There are 10 hidden switches. A switch that is on adds its own fixed numbers to the row, and there is some noise. The rows also spread widely along 16 directions, which tell nothing about the answers.
(in the rows, 128 means zero)
Known rows, each followed by its switches (1 for on, 0 for off):
[103  88  98 117 113 138  86 164 109 106 153 114 163 162 154 151 128 125
 148 147 170 143 101  64 144  66 155 139 126 222]	0 0 1 0 1 1 0 1 1 0
[106 152 130  44  82 130 109 139  65  73  92  77 144 111 128 126 135  80
 111 158 167 124  65  73 170  99 153 137 135 142]	0 1 1 0 0 1 1 1 0 0
[152  76 134 124 102  82 110 143 111 101 170  83 124 161 109 127 118 157
 101 120 115 116 168 206 151 100 113 129  87 169]	1 1 1 1 0 1 0 0 0 1
[158  72 124 158 187 148 122 158 126 152 157 168 146  90 239 139 120 135
 119 186 121 132  93  99  90  70 153 150 158 128]	0 1 1 1 0 0 1 1 1 1
[119 192 160 145 143 135 175 142 153  90 118 140 141  80 162 121 148  99
 105 103  51 160  96  92 122 150 169 101 144 117]	1 1 1 0 1 0 1 1 0 0
[129  92 107  97 144 150  93 158  97  60 119 152 102 114 124 118  97  75
 141 146  80  97 108  98 134 113 102 148 147 176]	0 1 1 0 0 1 0 0 1 1
[124 130 131 140 152 116 104 137 130 151 122 147 117 107 145 125 127 124
 102 144  94 152 146 157  93 130 161 111 128 120]	0 0 0 0 0 0 1 1 1 0
[113 122 118 126 105 118 121 163 130 132 154 102 118 140 129 135 133 128
 114  80 122 162 153 159 130  99 136 101  96 157]	0 1 1 0 0 0 1 1 0 0
[102 125 114 114 149 148 113 146  90 168  86 156  56 112 119 130 145  93
 127 130 165 128 128 106  97 115 135 135 137  94]	0 1 0 1 0 0 0 0 0 0
[123 136 132 103 114 118 111 156 119 111 150 101 141 147 142 136 135  98
 123 139 121 142 122 107 140 109 139 105  99 148]	1 0 0 0 1 1 1 1 0 0
[116 144 126 100 129 123 108 151 113 139 124 133  96  86 148 135 130  86
 111  82 110 144 122 133 105 101 144 103 119 111]	0 1 0 0 0 1 1 0 0 1
[148 142 118 108 139 122 106 170  95 172 115 112 127 129 108 121 112 114
 128 153 176 106 121 140 133 107 154 119 157 124]	1 1 1 1 0 1 0 1 1 0
[152  96 122 111 145  87 112 135 112 130 149 111  94 143 135 136 127 137
  91 137 147 117 117 139 148 102 107 127 111 143]	0 1 0 1 1 1 0 0 1 1
[117 107 119 134 144 159 141 149 160 195 185 144 107 139 140 146 132 114
 137 118 176 163  99  79  96 130 104 117  81 155]	0 1 1 0 1 0 1 0 0 1
[141 145 134 161 153 114 168 142 150 127 103 149  71 149 120 135 164 152
 149 106 121 109 174 104 159 133 116 103 158 119]	1 0 0 1 1 0 0 1 0 0
[184 152 150 157 164 182 148  85 211 159 134 117  58  97 126 138 167 159
 195 144 175 153  73 126  99  79 149 110 100 142]	0 1 0 0 1 1 0 1 0 0
[124 128 130 125 136 157 123 157 144 108 141 153 131 116 126 104  96 119
 150 141 126 151  96 112 100 144 138 118 130 152]	0 0 0 1 1 0 1 0 1 1
[121 150 181  94  90 157 116 137 137 121 165 134 157  96 188 139 149 110
 190 180 105 166 137 133  58 156 164 101  81 112]	0 1 0 1 0 1 1 1 0 1
[152 107 136 170 117 117 138 134 169 169 171  94 167 137 128 134 135 135
 111  98 125 141 136 148 142  85 139 134 101 165]	0 0 0 0 1 0 1 1 0 0
[110 137 156 137  86 127 128 114 149 164 129 134 121  99 125 125 151 163
 158  78 177 149 134 122 109  94 189 123 113 164]	1 1 0 0 1 0 0 0 0 1
[103 114 135 136 158 119 130 155 108 162  84 144 119 134 138  88 114 116
 105 130 133 129 114  73 101  87 167 171 143 126]	0 1 1 0 0 1 0 0 1 0
[143  91  92 173 168 141 131 128 133 181 125 167  94  80 124 151 130 172
  93 113 205 127 105 137 131 104 129 114 185 135]	0 0 1 0 1 0 1 0 1 1
[168 155 138 162 167 135 144 147 163 183 153  78 102 167  97 137 156  75
 122 113  95 122 135 137 138  86 120 129  87 125]	1 1 0 1 1 0 0 1 0 0
[136 136 133 134 161  99 135 103 143 147 144 112  99 140 143 164 163 142
  90 144 141 147  90  98 145 113 139 119 106 171]	0 1 1 0 1 0 0 1 0 1
[126 114 115 133 127 145  98 181 115 171 166 144 181  84 147 141 102  76
 115 125 110 141 118 146  94 131 153 128 139 150]	0 1 1 1 0 1 1 1 1 0
[146 135 122 139 149 121 106 120 121 184 127  96 139 119 132 156 144 129
  99 148 166 140  97 142 125  79 182 129 132 157]	0 1 1 0 0 0 0 1 0 0
[121 144 122 163 121 140 131 122 136 174 124 120  72 127 104 184 203 161
 154  88 169 129 189 147 139 100 146  90 141 135]	1 1 1 0 0 0 0 1 1 0
[134 108 148 123  92 165 124 129 130  45 132 127 131  95 131 119 137 101
 175 121  60 110 133 129 132 109 125 158 132 164]	0 1 0 1 0 0 0 0 1 1
[170 126 134 131 124 160 125 133 117 154 146 117 160  64 135 128 120 117
 122 157 151 119 110 189 106 121 149 117 154 104]	1 1 1 0 0 0 0 0 0 0
[194 131 171 108 137 117 125  97 124 127 122  88 171 112 173 123 136 119
 144 226 129  82  84 100 149  77 166 170 141 135]	1 0 0 1 0 0 0 1 0 1
[133 145 140 114 106 133 170 145 163 143 183 127 143 109 148 145 141 110
 133 103 110 141 113  97 143 171  92 112 119 140]	0 1 0 1 0 0 1 1 1 1
[135  94 145 115 106  81 106 126 115 120 124 142 168 100 169 117 116 119
 115 137 108  98 126  91 150 103 161 170 140 191]	0 1 1 0 1 0 0 1 1 0

New rows. What belongs after each?
[122 137 137 131 123 139 143 181 122 166 147 130 145 152 128 117 122 129
 135 134 160 150 142 129 112 144 132 101 120 109]	0 1 0 1 1 0 1 1 0 1
[ 99 142 105 164 163 222 119 145 174 105 141 122 100 120  98 126 133 115
 148 118 144 215  29 100  79  81 171 113 107 179]	0 0 0 0 1 1 1 0 1 0
[149 130 151 133 137 103 139 123 137 135 131 129 117  95 134 131 140  94
  92 121  59 117 145 151 127 145 114 128 117 111]	0 1 0 0 0 1 1 1 0 0
[ 92 142 138 137 113 138 118 122 113  88  63 153 101  95  79 110 131 137
 128 117 115 142 117 128 125 133 179 142 160 165]	0 0 0 1 0 0 1 1 0 1
[141  84 110  84 147 134 112 168  69  93  87 129 103 114 144  76  79  85
 104 153 140  82  78  75 154  54 124 176 158 133]	1 1 1 0 0 0 1 0 0 1
[144 172 156 126 126 141 114 128 139 130 119  94 133 138  72 120 131  92
 138 141  97 134 123 153 125 127 157 115  98 150]	0 1 0 0 1 0 1 1 0 1
[170 111 144  87 135  95 143 159 149 158 165 112 167 122 178  78  56 130
 111 138 150 127  64 100 126 100 128 141 109 147]	0 1 1 0 0 1 1 0 0 1
[ 58 167 133 120 142  85 131 146  92  96  84 137 114 139 112 110 130 133
  35 123 105 191 101 111 124 167 178 101 135 130]	0 0 0 0 1 0 1 1 0 1
[138 132 150 150 115 120 142  95 152 175 135 103 111  90 147 153 180 156
 111 104 182 146 103 114 139  66 177 131 110 151]	1 1 1 0 1 0 1 1 0 0
[183 121 146  96 159 105 118 134 127  99  99 137 118 117 172  99 101 116
 145 193 115  87 107  96 140 103 129 130 140 120]	0 0 0 0 1 1 1 1 0 0
[130 135 153 117  97 146 126 147 127 105 129 154 165  71 172 138 144  87
 171 127  93 107 146  88 124 132 143 124 151 135]	0 1 1 0 1 1 1 1 1 0
[115 143 122 134  59 151 133 112 102 111  84 107 125  92  24 144 155 178
 138  84 243 114  97 142 201 110 172 124 187 194]	1 1 0 1 1 0 1 1 0 1
[135 185 113 107 159 154 128 170 108 127 107 122 120 118 110 138 119  77
 125 120 138 127  96 108 135 129 138  77 161 109]	0 1 1 0 1 0 1 0 0 1
[108 102 118 131 111 142  96 106  65 170 137 122 144  55 124 211 194  68
  63 159 147 115 120 138 131 135 134 154 148 120]	0 1 1 1 0 1 1 1 1 0
[113 126 149 105  85 146 150 131 121  57 117 107 130 116 123 109 148 126
 127 131 131 139  99  91 158 122 124 138 127 141]	0 1 0 0 1 1 1 1 1 0
[144 132 125 109 110 159  79 122 158 183 165 114  91  97 117 155 142  84
 180  98 145 134 128 143  99  76 148 115  74 170]	1 1 0 0 0 0 1 0 1 0
[124 170 138  87 116  90 128 146 117  97 124  94 148 142 146 127 119 129
 116 126 131 147 103 113 145 130 162  98 131 140]	0 0 0 1 0 1 0 0 0 0
[146  98 137 182 155 149 190 168 145 114 139 186 141 129 164 115 134 155
 148 147 102 102 164  84 140 163  96 127 188 121]	1 1 1 0 1 0 0 1 1 0
[113 138 105 183 173 151 129 153 130 172 123 120 113 157  84 154 157 104
  98 123 127 151 138 130 121 118 139 117 135 139]	0 0 1 0 1 0 0 1 0 0
[158 143 139 114 140 165 119 157 108 120 132 124 141 137 155 169 155  49
 197 175  80  75 177 101 124 130 111 119 137 105]	0 1 1 1 0 0 0 0 0 0
[163 144 157  84  79  78 101 111 148 165 162  89 126  82 188 152 156 110
 143  98 120 116 166 157 136  76 150 102  83 122]	1 0 0 0 0 0 1 1 0 0
[151 111 188 154  76 121 152  96 148 122 108  96 184  96 114  75 126 178
 130 139 133 118 124 154 138  83 187 182 135 151]	1 0 0 0 0 0 1 1 0 1
[121 111 109 150 147 131 117 114 144 108 142 144 112  94 154 163 155 156
 105 133 144 161  79 111 131 109 152 116 147 180]	0 0 0 0 1 1 0 1 1 0
[162 158 131 116 164 107  84 152 131 170 132 125 156  90 130 124  95  48
 104 119  73 110  91 124 122  93 166 130 131 158]	0 1 0 0 1 1 1 1 1 1
[144 133 111 121 111 112 104 110  86 146  97  81 124 112  45 156 153  89
  82 125 152  77 123 150 195 105 128 149 162 154]	1 0 0 0 0 1 0 1 0 0
[158 127 122 135 113 128 131 159 137 130 166  97 155 124 135 162 146  81
 145  77 107  96 130 111 175  79 110 132 135 167]	0 1 0 1 1 1 0 1 0 1
[ 97 156 127 112 137 114 111 155 102 128  90 115  96 133 117 109 125 104
  96  95 109 154 137 136 111  95 163 108 122 106]	0 0 0 0 0 0 1 0 0 1
[119  85 141 149 114  74  67 130  93 205 147 143 141 123 128 144 132 152
  93 122 145 133 199 207  84 105 191 123  97 151]	1 1 0 0 1 0 0 0 0 1
[123 108 141  90 122 127 130 114 102  95 145 109 146  98 143 140 138  56
  71 171  82 115  77  81 143 151  97 168 108 140]	0 1 1 0 0 1 1 0 1 0
[119  94 138 140 114  83 114 154 112 123 158 122 178 140 172 148 138 114
  93 132  82 129 171 125 133 119 141 127 110 153]	0 0 1 0 1 1 1 1 0 0
[171 123 152  96 105 113 152 138 150 118 140  89 117 168 135 108 126 151
 173 147 149 101 152 117 163 107  88 113 106 122]	0 0 0 0 0 1 1 1 0 1
[167 169 138  87 125 130 116 101 145 146 137  83 118 102 123 159 149 115
 138 152 164 128  75 123 151 109 143 102 117 148]	0 1 0 0 0 1 1 1 1 0
[173 135 142 142 160 130 148 149 198 136 159 129 155 100 154  75  66 140
 130 121 118 156  59 122 103 109 150 120 121 156]	0 0 1 0 1 1 1 0 1 0
[175 129 145 104 141 149 151 143 149 158 147 104 101 143 140 112 131 110
 170 174 156 105 117  98 127 109  95 130 104 109]	1 1 1 0 0 1 0 1 0 0
[160 130 160 164 159 119 119 139 176  84 140 134 160 111 145  97  86 140
 143 138  31 151  92 155  95 103 195 147 120 211]	0 1 1 1 0 1 0 1 0 1
[138 135 173 106 113 111  59 114  91  72 108 137 206  94 177 146 134 107
 158 223  75 113 120 122 103 121 232 145 139 188]	0 1 0 1 1 1 0 1 1 0
[134 117 133 138 153 125 115 145 117 123 111 141 109 118 142 119 131  99
 116 163  95 126 141 136 105 120 138 138 129 119]	0 0 1 1 1 0 0 1 0 0
[158 158 123 115 154 118 114 115 162 120 144 124 123  92 122 157 121 104
 120 127 101 135  49 106 153 131 152 118 133 207]	0 1 0 1 0 1 1 1 1 0
[167 137 158 116 106 161 137 121 162 175 192  94 191 117 104 142 117  91
 162 159 145 117  80 109 124 143 127 141  92 179]	1 1 1 0 0 1 1 0 0 1
[173 111 121 118 112 157 109 148 123 152 163  85 116  98  98 126 117 101
 126 107 150 115 126 207 126  76 111 112 109 113]	1 1 0 0 0 1 1 0 0 1
[132 138 122 150 142 168 143 161 159 164 110 135 120  94 106  79 106 103
 140 103 150 138  86 103 108  93 141 147 155 127]	0 0 1 0 1 1 0 1 1 0
[137  95 115 121 154 143 153 132 112  79 122 106  93  98 168 118 135 127
  71 139 166 148  22  84 149  59 125 153 133 122]	0 1 0 1 1 1 1 0 0 0
[152  82 128 132 138 105 145 145 126 114 122 121  94  87 170  88 124  80
  69  82  80 102 101  97 162  42 109 181 123 123]	1 1 0 0 1 0 1 1 0 0
[116 104 118 132 126 130  96 123 114 147 134 119 145 130  83 151 135  72
 103 151 128 116 102  98 140 128 130 168 115 198]	0 0 1 0 1 1 0 1 0 0
[123  87 152 114 137  81  86 111  81 170  85 139  60 137 123 118 153 121
 101 176 122 106 197 162  93 112 135 157  89  93]	0 1 0 0 0 1 0 1 0 0
[153 138 146 145 131 124 128 167 121 158 148 107 175 159 138 135 129 127
 143 140 111 115 169 144 133 101 159 106 133 132]	1 1 0 0 0 0 1 1 0 1
[132 103 127 104 137 117 108 125 143 128 168 138 104 124 140 123 112 125
 120 161 124 148 101 125 103 146 117 125  93 161]	1 0 0 0 0 1 0 0 1 0
[178 125 133 104 111 143 139 146 143 116 154 102 133 104 162 136 131 130
 170 126 177 111  87 107 162  72 120 115 134 143]	0 1 0 1 1 1 1 1 0 1
[148 129 148 101 142 132 112 117 125 161 115 194 108  88 119 123 112 116
 173 178 140  84 126  94 103 182 130 132 155 142]	1 1 0 0 0 1 0 0 1 1
[150 140 155  92 109  99 125 127 137 102 147 103 139 143 148 130 130 144
 149 133 142 118 111  90 159 103 148 107 108 168]	1 1 0 0 1 1 1 0 1 1
[125 116 109 102 132 152 156 171 147 127 148 123 106 121 157  91 100 128
 126 128 171 163  65  88 120 113 100 124 127 126]	0 0 1 0 0 1 0 1 0 0
[137 115 122  85 118 101 122 179 103 102 175 124 143 113 166 118  88 129
  95 132 150 148  93 144 128 135 126  88 117 136]	1 1 1 1 1 1 1 0 0 1
[139 115 112 127 150  87 108 134 137 156 130 151 122  97 148 148 122 104
 107 115 130 106  97  76 151 111 138 150 153 188]	0 0 1 1 1 1 0 1 1 0
[141 136 140 120 141 126 120 118 142 112 138 124  98 100 166 136 151 109
 125 139 107 141  94 107 125  91 153 124 107 152]	1 1 0 0 1 0 0 1 0 0
[121 130 134 132 122 131 135 113 137  71 118 131 151  96  98 102 101 157
  96 149 120 157  58 142 133 164 162 144 159 185]	0 0 0 1 0 0 0 0 1 0
[143 154 113  99 142  95  86 165 102 109  96 140 128  87 157 139 100  89
 125 102  91 107 119 124 147  90 183 106 169 168]	0 1 1 1 0 0 1 1 0 0
[145 127 167 122 124 119 149 103 147 145  94 156  77 113 117  90 134 190
 160 166 177 117 145 128 114 150 132 128 132 118]	0 1 1 0 1 0 0 1 1 1
[116 153 163  92 107 161 132 121 117 109 125  99 140  86 128 105 131 103
 111 182 132 169  66 133  89 142 155 133 100 108]	0 1 1 0 0 1 1 1 0 1
[148  84 131 145 143 126 122 138 130 125 172 117 127 153 115 132 120 119
 104 147 113 128 112 138 134 112 119 144  88 175]	1 1 0 1 1 0 1 0 0 1
[162 111 137 123 139 114 142 184 156 152 170 161 139 105 149  82  65 114
 128 123  96 129 117 145 104 158 115 122 119 137]	1 1 0 1 0 1 1 1 0 0
[163 191 176  53  93 127 102 134 122  52 112  70 141 157 167 119 138 133
 225 180 127 113 151 117 134  83 176  74 103 129]	0 1 1 0 1 0 0 0 1 1
[101 155 143 128 119 109 133 132 111 107 100 130 138 119 106 131 141 124
  95 144  96 141 140 130 136 178 154 120 149 136]	0 0 1 1 0 0 1 1 1 0
[133 183 106 131 184 144 135 173 122 155 100  99  95 163 101 138 129 117
 120 116 159 145  92 101 140  82 157  85 151 129]	0 1 1 0 0 1 1 1 0 1
[120 128 117 136 148 151 118 136 140 174 120 103  84 159  83 103 119 161
 120 144 202 184  80 147 100  90 166 125  99 159]	0 1 0 0 0 0 0 1 0 0
[146 115 156 104 123  87 103 121 127 158 112 132 111 122 114  93  98 128
 116 160 118 120 149 162 107 138 148 141  92 147]	0 1 1 0 0 0 1 1 0 0
[133 145 166 126 131 128 153 146 194 197 153 120 170 137 153  77  94 129
 153 144 142 164  82  66  87 120 164 151  91 154]	0 0 1 0 0 1 1 1 1 0
[103 138 125 122 106 143 117 158 111 164 141 116 148 139 130 139 145 143
 134 142 203 165 117 122 113 121 171 109 128 140]	0 1 0 1 1 0 0 1 1 0
[141 111 128 155 154 119 113 159 140 181 123 129  96 144 123 119 121 139
 148 100 143 117 158 127 111  56 155 132 125 139]	1 0 1 1 0 1 1 0 1 1
[141  52 153 138 112  81  87 117  86 122 127 106 180 134 108  90  92 148
  54 188  98 121 137 203 122 103 168 190 101 178]	0 1 0 0 0 0 1 1 0 1
[121 147 158 101 129  94 130 134 102  92 142  89 177 197 145 148 144 143
 108 214 107 144 137 109 141 166 143  98 107 138]	0 0 0 0 0 1 1 1 0 1
[135  99 141 173 166 164 147 150 140  94 109 120 124 130 144  83 123 124
 124 156  74 141 110 120  98  64 142 170 137 123]	0 0 1 0 0 1 0 1 0 1
[133 111 109 151 118 154 124 159 118 129 132 158 163  98 150 154 141 130
 160 117 148 102 147 102 150 106 135 117 201 149]	0 0 0 0 1 0 0 1 1 1
[ 89 129 164 137  71 178 125 110 151 129 158 124 143 116  64 144 158  96
 170 112 129 151 118 101 104 149 148 148  70 205]	1 1 1 0 1 1 1 0 0 1
[152 149 111 159 158 181 145 205 174  82 175 127 182 117 191 108  92 135
 163 111  92 181  80 127 107  86 167  79 160 164]	0 1 1 0 1 0 0 1 1 0
[132 109 143 132  93 133 119 149 116 151 161 124 181 122 149 141 136 156
 152 157 177 133 144 141 120 125 156 122 135 153]	0 1 1 1 1 0 0 1 1 1
[128 207 110  94 150 136  95 172  99 127  89 110 141 121 106 135 111  56
 133  96 121 121  88  98 144  92 187  90 167 146]	0 1 0 0 1 0 0 0 0 1
